The groups are shells around one centre, one inside the other: the same stretched ball of 7 dimensions in 6 sizes.
In the rows, zero is written as 128.
Some rows, each with its group after it:
[121 120 168 166 125 148 131 114 110 123 154 106 154 155 116 128 127 137
 128 124 122]	Q_457
[150 166 118  81 104 120 119 135 108 126 130 143  82  95 114 175 132  99
 168 100 154]	Q_644
[112 104 142 157 177 148 128 105 133 147 124 119 146 142 117  85 132 121
  91 143 101]	Q_234
[ 83 106 181 218 100 156 135 105 128 122 170  85 181 188 169 110 117 171
 111 172 103]	Q_250
[130 148 145 160  87 123 143 135 114 112 173 147 144 128 161 141 131 146
 151 139 139]	Q_644
[115 124 140 163 112 137 122 115 117 122 145 124 150 140 156 134 112 138
 113 147 124]	Q_644
[141 147 108  80 144 139  83 108  93 141  86 108  64 106  65 191 109  89
 144  92 145]	Q_250
[ 91 114 127 174 133 129 131 120 160 149 131 123 148 139 197  87 126 134
  89 169  94]	Q_620
[152 166  78  62 131  93 106 151 134 156  87 150  59  66 138 169 131  68
 146  73 138]	Q_457
[123 148 111 116 142  97 142 157 175 172 115 137  95  98 171  98 161  92
 135  98 101]	Q_620
[114 103 140 150 176 156 113  96 118 143 114 109 139 145  99 108 118 118
  90 139 108]	Q_644
[174 195  93  59 100  73 146 182 137 141 133 188  65  50 152 160 165  78
 192  62 154]	Q_250
[ 85 110 134 142 139 148 114 104 154 154 113  93 125 148 162 102 121 118
  93 161  95]	Q_620
[108 155 150 146  96 116 171 150 168 142 174 143 123 126 187  85 173 136
 162 151 111]	Q_620
[102 135 179 167  87 164 142 103 110 108 183 109 143 168 127 129 133 164
 155 179 133]	Q_28
[135 139  81  96 158 102 104 139 145 165  79 139  87  83 150 137 123  77
 107  91 115]	Q_457
[ 94 107 156 176 121 143 129 114 143 137 143  98 164 161 176 103 121 137
  96 151  99]	Q_234
[125 144 155 142 103 137 130 124 112 124 153 114 123 139 121 149 132 132
 156 120 133]	Q_644
[ 97 114 155 158 140 138 146 123 162 151 143 111 148 149 165  75 148 125
 107 146  92]	Q_234
[122 140 115 149 114 118 131 130 131 130 141 154 131 113 175 124 125 131
 122 151 126]	Q_28
[102 127 151 150 123 140 168 123 159 130 175 156 153 136 181  58 159 141
 119 193 109]	Q_28
[127 122 142 132 164 141 148 118 133 137 144 150 138 125 118  80 151 117
 114 145 115]	Q_457
[109 115 138 164 148 155 134  98 119 124 149 144 151 141 132  93 125 146
 100 190 119]	Q_457
[ 81 128 163 190 106 159 152 103 139 123 179 122 147 165 160  86 140 174
 133 217 112]	Q_457
[100 100 187 178 136 175 128  89 109 121 156  85 167 183 103 110 122 148
 110 155 111]	Q_250
[135 126 112 109 177 135 123 115 125 145 111 151 111 105 106 106 135  99
 107 132 121]	Q_234
[125 145 132 137 117 101 172 159 171 143 164 170 140 106 203  73 169 118
 134 134 110]	Q_250
[118 113 121 122 176 148  96 100 118 153  89 101 107 130  92 132 113  99
  97 119 112]	Q_644
[147 158  98 107 134 108 126 139 122 139 121 166  91  85 130 143 136 105
 145 114 139]	Q_644
[124 105 154 133 147 159 121  98 107 120 137 120 158 145 113 117 116 118
  95 140 123]	Q_620
[120 125 134 105 162 152 119 105 125 145 114 116 103 127  92 115 135 103
 120 134 119]	Q_457
[136  99 131 127 179 134 105 116 119 148  96 109 146 127 112 124 112  87
  78  80 108]	Q_250
[ 91 116 164 173 122 140 158 124 163 141 165 118 161 156 184  67 151 142
 113 168  94]	Q_234
[134 156  92  98 135  98 112 149 147 165  92 131  72  87 148 149 135  85
 141  84 120]	Q_234
[125 156 131 142 116 136 154 122 120 118 171 174 117 115 133 109 150 149
 157 184 141]	Q_28
[121 148 136 121 102 141 148 118 124 113 169 164 124 119 150 114 142 137
 145 183 141]	Q_457
[132 126 139 136 156 120 138 138 141 152 127 127 132 121 132 103 147 103
 120  93 107]	Q_457
[116 125 139 121 122 172  86  80  80 115 118  95 108 147  78 180  92 127
 125 151 145]	Q_250
[165 157 105  71 125 105 116 145 111 133 114 156  94  79 122 169 129  78
 145  70 149]	Q_28
[132 138 120 118 137  99 115 153 150 167  97 102 103 110 151 142 135  82
 129  53 106]	Q_620
[103 128 169 170 119 170 138  94 106 114 171 116 139 164 104 116 132 162
 142 187 129]	Q_28
[100 126 192 167  87 170 163 102 119  98 206 128 170 172 145  95 144 169
 143 203 130]	Q_250
[135 144 111 123 111 124 112 123 108 123 128 144 114 108 143 161 111 118
 130 130 142]	Q_234
[118 154 123 135  97 135 133 119 119 118 155 154 110 118 150 136 129 143
 149 178 141]	Q_644
[151 158 130 123  90 114 125 140  99 114 149 145 119 108 135 177 123 120
 160  98 153]	Q_644
[124 129 148 141 123 109 142 152 157 152 136 112 142 129 175 110 147 104
 125  81 102]	Q_250
[110 145 139 126  93 147 139 111 124 113 165 147 122 129 155 123 133 141
 143 190 139]	Q_28
[ 98 122 149 167 107 144 113 110 125 133 135  89 136 157 151 141 111 139
 120 143 114]	Q_234
[156 161 116  80 132 116 136 141 119 133 133 167  91  86 111 139 150  94
 158 103 146]	Q_234
[ 98 139 128 161 102 110 140 144 168 152 140 122 127 129 209 106 140 130
 127 142 101]	Q_28
[ 99  92 130 162 193 150 131 100 151 154 117 131 155 140 141  54 132 121
  62 172  87]	Q_250
[ 96 115 136 156 145 131 141 124 167 155 132 122 141 137 179  73 143 122
  97 156  91]	Q_644
[169 196 114  97  68  90 152 168 110 111 171 192  91  73 151 174 153 118
 204 100 170]	Q_620
[ 89 100 172 184 143 176 160  87 133 115 183 142 183 169 147  48 140 166
  93 232 107]	Q_620
[113 138 145 153  96 130 113 126 122 135 133  90 120 144 146 162 117 128
 143 110 122]	Q_28
[105 152 139 167  65 125 133 130 129 120 165 125 128 138 188 149 123 155
 154 162 132]	Q_28
[104 142 140 190  83 116 146 139 143 129 168 132 149 139 204 119 132 157
 137 157 116]	Q_620
[151 173 126  97  81 113 121 144 103 121 141 136  87 101 124 192 130 109
 184  87 158]	Q_234
[ 82  94 154 179 135 182 101  69 107 122 131  86 155 178 124 122  92 153
  82 199 112]	Q_620
[ 92  93 167 191 145 179 125  77 109 116 155 108 176 177 120  95 110 160
  86 199 111]	Q_457

New rows, each followed by its group:
[ 82  87 153 190 141 152 112  99 143 144 123  79 173 173 172 100 104 136
  67 155  86]	Q_250
[154 146  99 102 143 103 115 144 122 144 106 152 103  85 134 150 127  87
 127  80 133]	Q_644
[133 141 134 123 147 140 122 116 109 137 127 126 102 122  85 138 135 116
 145 119 132]	Q_28
[170 184 120  77  97 118 124 139  83 113 144 160  72  85  81 196 137 106
 198  89 175]	Q_250
[146 179 143 127  64 106 157 158 120 113 183 161 114 106 159 155 154 134
 195 115 153]	Q_234
[110 114 151 151 169 156 137 104 131 143 137 121 135 145 103  83 143 128
 111 155 106]	Q_28
[106 143 141 134 129 155 151 106 133 127 163 153 112 131 124  89 153 146
 145 204 127]	Q_28
[115 125 152 153 118 141 150 119 131 119 168 146 158 138 161  95 139 140
 119 167 121]	Q_644
[123 135 150 137 119 162 134  97  96 105 165 145 133 138 103 128 127 146
 139 181 145]	Q_644
[127 164 140 162  90 125 161 135 119 112 189 172 127 120 151 119 151 161
 172 174 143]	Q_620
[112 121 127 168 132 120 113 128 136 149 116 106 137 135 163 131 115 121
 104 113 105]	Q_457
[146 130 137 130 135 123 119 131 108 131 127 125 135 120 118 149 122 105
 125  81 130]	Q_234
[ 91 135 130 162 116 133 126 120 150 148 133 110 115 139 169 115 130 138
 127 164 106]	Q_28
[106 138 110 149 144 118 141 131 161 156 129 148 112 113 171  85 147 126
 119 162 104]	Q_620
[134 137  86  98 166 107  99 134 141 170  72 124  79  90 130 142 124  76
 111  83 113]	Q_234
[134 101 118 110 174 135  81 109 113 152  72  92 126 124 107 154  95  75
  75  70 112]	Q_250
[147 172  86  85 114 100 103 145 119 147  99 141  59  78 129 186 124  90
 162  85 145]	Q_234
[108 148 127 130 106 141 153 116 139 120 169 172 120 118 168  93 147 145
 139 212 133]	Q_250
[121 153 160 171  74 121 152 143 126 118 182 130 141 139 167 137 143 152
 168 132 132]	Q_234
[145 144 131 132  91 115 106 136  98 120 131 117 128 120 142 191 104 113
 140  79 144]	Q_620
[ 93 117 169 173 104 147 147 117 145 128 168 109 164 163 178  93 136 147
 117 168 106]	Q_234
[133 118 159 122 148 166 113  94  87 119 133 108 130 145  63 145 118 117
 125 121 136]	Q_250
[136 154 122  89 125 127 125 130 125 139 125 137  86 104 116 143 142  99
 154 114 136]	Q_644
[107 139 134 142 117 122 165 138 167 139 164 161 137 119 196  69 161 132
 127 176 109]	Q_28
[115 158 148 171  49 121 145 138 122 106 187 139 142 136 195 150 128 162
 164 159 141]	Q_620
[123 109 130 123 169 176  95  72  83 120 111 121 123 138  64 140  98 121
  95 164 136]	Q_620
[141 167 136 137  76 111 131 146 108 119 157 135 111 115 144 177 131 131
 178 102 148]	Q_644
[113 160 151 168  47 106 158 156 147 119 187 138 143 132 220 133 144 152
 166 142 128]	Q_250
[135 132 133 101 139 149 119 106 104 122 130 138 116 119  99 138 124 109
 126 136 140]	Q_644
[132 155  77  97 135  98 113 144 147 158  95 154  77  77 164 140 130  90
 128 114 124]	Q_620
[119 118 121 137 171 126 117 124 143 162 101 115 119 122 130 107 131 100
 100 107 100]	Q_644
[ 74 100 189 210 110 189 153  75 119 100 199 119 192 194 151  71 126 192
 104 252 113]	Q_620
[129 133  81  96 172 111  89 128 140 173  61 117  75  91 126 146 116  73
 103  85 110]	Q_28
[131 125 121 150 129 117 102 129 116 140 109 110 134 124 146 160 104 110
 108  88 119]	Q_28
[140 132  87  89 150 113  89 127 124 152  76 129  96  91 137 161 105  75
 100  87 125]	Q_620
[131 128 155 137 137 146 133 114 109 125 147 125 136 137 102 124 135 124
 132 126 129]	Q_644
[125 140 149 171 110 140 136 117 102 113 167 139 141 138 124 137 127 154
 146 152 137]	Q_28
[135 118 117  86 179 132 105 119 132 160  83 113 103 109 102 125 128  71
 100  83 111]	Q_28
[148 155 142 126  93 102 149 160 131 127 160 148 134 109 165 139 148 112
 158  84 135]	Q_28
[106 102 130 136 162 158 109  91 124 138 112 115 138 141 125 108 110 116
  80 162 110]	Q_644
[118 134  99 107 136 148  86  94 103 132  97 124  89 115 111 165  96 112
 114 156 138]	Q_250
[114 127 138 121 131 131 147 129 155 141 143 139 134 124 168  86 149 112
 115 146 110]	Q_28
[156 166 102  94 108 115 110 133  95 122 123 156  85  87 114 187 118 106
 160 104 160]	Q_644
[120 160 150 142  91 122 162 144 142 128 177 147 120 124 161 112 162 140
 172 147 129]	Q_644
[115 151 136 147  98 101 164 160 171 146 163 148 131 116 209  92 163 126
 146 132 109]	Q_457
[120 161 116 134  72 114 106 136 119 131 129 113  95 118 166 189 111 126
 159 117 139]	Q_250
[111 125 124 155 142 137 112 111 124 143 118 114 121 133 130 130 117 128
 113 142 115]	Q_644
[122 156 129 126 101 143 135 112 111 113 160 156 106 119 129 137 133 143
 157 182 148]	Q_644
[162 198 129  98  45 103 148 159 101 100 182 175  91  88 145 189 147 128
 216 110 177]	Q_250
[108 101 167 176 153 172 122  86 101 122 145 102 160 169  93 112 116 146
 102 161 116]	Q_28
[115 159 128 163  90 116 159 140 142 124 177 169 128 116 187 107 150 155
 155 179 130]	Q_28
[ 86 124 163 172 115 152 161 113 155 131 177 130 152 157 174  66 153 157
 124 203 104]	Q_644
[124 138 126 132 113 117 103 133 125 146 109  96 109 125 144 169 113 106
 132  84 121]	Q_234
[ 88 107 161 166 145 175 148  85 134 123 166 134 157 162 135  62 138 156
 100 225 109]	Q_234
